Each new row is followed by its nearest point in the smallest flat space through zero that holds the last named rows.
In the rows, zero is written as 128.

Z_992 (3 x 9):
[[158 131  94 132 136  90 118 140 145]
 [ 98  87 157 154 118 143 162 138 134]
 [154 117 147 124  75 162 115 114 111]]
New rows:
[167 126 178 146 154  94 104 105 135]
[140 130 119 128 126 119 123 130 131]
[ 94 147 164  95 111 101 151 118 121]
[105 135 142 122 139 143 133 122 120]
[ 91 131 119 115 107 100 175 141 109]
[108 119 134 136 140 126 143 134 133]
[ 97 171 172 111 112 172  99  76  95]
[105 164 163  93 119 186 110  94  89]

Z_663 (3 x 9):
[[152 138 178 171 118  90  49 138 167]
 [171 156 168 118 126 158 112 123 158]
 [107 182 168 131 127 139  96 143 109]]
New rows:
[118  99 136 124 127 144 120 113 157]
[144 117 126 129 127 127 129 123 142]
[134 112 139 167 130  95 131  64 116]
[130 107 120 143 126 105 118 128 138]
[ 96 113 126 157 121 113 142 126 112]
[102 117 112 138 128 108 128 133 111]
[124 118 129 197 186 114 138 124 139]
[124 110 122 145 126 103 115 130 133]

Z_59 (3 x 9):
[[187 115  73 123 196 163 145 220 145]
 [238 154 129 146 175 178 150 163 131]
 [213  92 154 147 206 148 177 173 167]]
New rows:
[107 139 122 102 109  96 133 102 140]
[ 98 125 132 124 110 114 120 111 124]
[171 133 153 170  89  95 118 148 150]
[150 133 150 137 130 132 136 114 130]
[146 138 127 175 140 135 132 146 103]
[155 139 127 132 136 142 131 135 126]
[103 139 164 148 126 131 154 145 112]
[126 123 142 131 127 122 132 117 132]

Z_428 (3 x 9):
[[ 70  81 117 156 139 128 132 120  93]
 [146 153 180 107 119  92 118 159 178]
 [187 127 141  47 145  96  82 135 108]]
New rows:
[ 68 120 161 124 156 108 115  96 100]
[ 88  89 140 132 139 107 119 133 107]
[ 81 143 121 124 130 115  81 147 107]
[109 106 137 124 136 113 119 132 116]
[161 137 141  89 130 118 149 156 151]
[158 149 146 104 124 115 119 139 149]

Z_790 (3 x 9):
[[131 129  77 188 119 169 123 130 100]
 [ 90  90 150 144 151 165 109 151 173]
 [122 118 167 154 141  96 130 173 137]]
New rows:
[124  97 127 136 162 142 221 134 131]
[123 123 133 137 132 130 126 137 132]
[110 122 139 115 124 146 122 178 142]
[113 113 146 135 139 133 122 144 147]
[126 163  85 113 100 163 126 212  84]
[139 137 103 163 120 133 131 133 102]
[155 149 109 116  94 121  97 126  96]
[147 148 106 125 114 119 136 112 102]
[146 164 170 102  97 115  77 127 142]
[132 133 148  97 129 105 133 123 135]
[156 131 129  70 124 122 126 160 136]
[132 133 144  95 128 108 132 119 134]

Z_671 (3 x 9):
[[163 150 115 138 177  75  99  85  99]
 [ 65 178 171 100 155 193 128 133 138]
 [ 92 156 126 153 114  94  68 156 102]]
New rows:
[169 152 105 161  86 101 170 150 105]
[150 101 109 142 104 102 129 136 126]
[ 76  77 106  94 102 103  75 148 153]
[107 120 122 144  89 119 109 163 125]
[118 176  77 153 132 133 122  94 149]
[128 143 130 128 145 120 117 118 120]
[135 178 176 105  93 160 100 156 167]
[ 88 145 147 120 120 160 124 149 135]
[164 138  79 147 160 154 141  96 119]
[160 125 123 121 156 120 142  97 127]
[ 97 141 177  81 141  95 175 114  93]
[122 146 140 116 153 144 132 113 129]

Z_333 (3 x 9):
[[110 100  86 146 180  61  84 158  78]
 [124  90 107 134 132 172 105 182 105]
 [151  65 141 135 204 117  67 173 103]]
New rows:
[121 140 179 179 100 121  84 125 107]
[133 125 134 127 136 123 124 126 130]
[109 155 128 123  69  98 116 126  99]
[107 150 101 132 105 111 144 119 120]
[ 86 118 103 124 181 152  74  95 137]
[130 112 125 132 149 117 111 140 117]
[133 128 138 136 119 154  70 162 111]
[132 102 124 130 138 153 111 158 118]
[131 174 203 150 124 124 153  98 160]
[149 155 173 115 122 123 151  81 167]

Z_745 (3 x 9):
[[148 118 162 153  87 104  93 147 109]
 [132 122 168  44  75 197 131 134  77]
 [137  92 120 109  95 111 103  70 152]]
New rows:
[104 130  88 105 120  90  81 137 153]
[130 116 118 137 126 109 119 107 146]
[158  94 174  89 102 157 123 165  98]
[138 126 166  97  85 157 117 149  88]
[118 182 140  97 171 112 141  78  76]
[118 137 119 110 145 149 147 128 127]

Z_6 (3 x 9):
[[142  17 170 173  92 136 105 141 156]
 [151 136 164  81 100 104 160 158 158]
 [139 113 121  37 105 154 120 183 103]]
New rows:
[111 137 134 109 129 135 123 102 107]
[123 140 116 121 135 134 125 126 117]
[134 126 101  93 139 169 145 148 151]
[130 131 121  95 124 137 126 145 116]
[132 127 118 176  60 127 138 135 149]
[133 108 148 153 120 118 132 123 148]
[102 135 147  65 201 175 130 115 118]
[121 151 102  94 138 144 121 137 101]
[130  93 145 198 185 112 141 148  92]
[120 105 127 180 136 131 114 105 131]

Z_836 (3 x 9):
[[164  93  98 157 130 147 155 130 169]
 [ 99 154 104 128 134 178 148 122 110]
 [168 101  76 128 188 113 115 131 168]]
New rows:
[ 91 144  65 138 150 188 126 157 113]
[104 153  78 126 160 185 146 121 118]
[109 141 126 124 122 110 122  95 115]
[115 140 137 118 128 123 119 127 114]
[ 79 122 186 142 113 122 125  88 200]
[132 119 156 136  96 118 133 130 128]
[153 126 164 176  90 132 174 118 162]
[148  99 149 161  76 140 161 130 149]
[113 166 127 110 214 152 145 130 111]
[104 158  90 106 177 148 116 123 110]

Z_895 (3 x 9):
[[ 48 169 205 119 185 123 149 203 167]
 [ 65  64 135 127 131 181 107 205 191]
 [ 28  44 159 156 190 104  75 210 142]]
New rows:
[101 157 161 144 161  90 181 168 147]
[ 94 168 173 124 163 110 145 155 135]
[135 115  85  96 123 126  98 131 135]
[136 104 109 131 115 138 117 123 129]
[147 101 144 123 135 105 107 142 172]
[115 110 128 131 132 132 119 141 135]
[131 130 113  96 152 107  99 166 163]
[109 119 137 129 136 132 124 147 139]
[145 144 163 138  78 134 125 106 156]
[144 146 124 118 112 146 143 120 138]

Z_158 (3 x 9):
[[124 139 159 118 111 104 107 108 124]
 [126 147 117  78 150  57 129 125 144]
 [164 140 102 104 126  95  87 149 129]]
New rows:
[141 131  68  85 131 150  93 157 129]
[164 128  81 119 137 125 107 163 130]
[ 75  65 165 147 135 145 105 168  97]
[119 120 145 152 116 160 134 120 121]
[115 102 138 131 109 107 134  83  98]
[112 132 158 128 118 122 129 107 126]
[132 162 105 162 107 117 108 158 126]
[150 129 115 130 120 132 104 142 124]

Z_330 (3 x 9):
[[160 160 111  88  87 176 156 116 134]
 [124 171 179 141 161 107 151 125 116]
 [204 161 153 118 112 127 142 170 165]]
New rows:
[105 131 146 131 133  92 119 101 124]
[105 128 141 141 148 114 127 120 115]
[193 133 119 125 115 137 122 141 169]
[182 131 124 117 104 134 127 160 159]
[122 135 130 129 136 130 115 141 156]
[136 125 131 132 129 121 124 138 134]
[ 94 143 151  51 146 126 138 126 131]
[117 150 136 120 130 139 145 110 115]
[ 69 136 126 143 128 122 176 130  51]
[ 75 142 137 131 149 131 142  88  92]
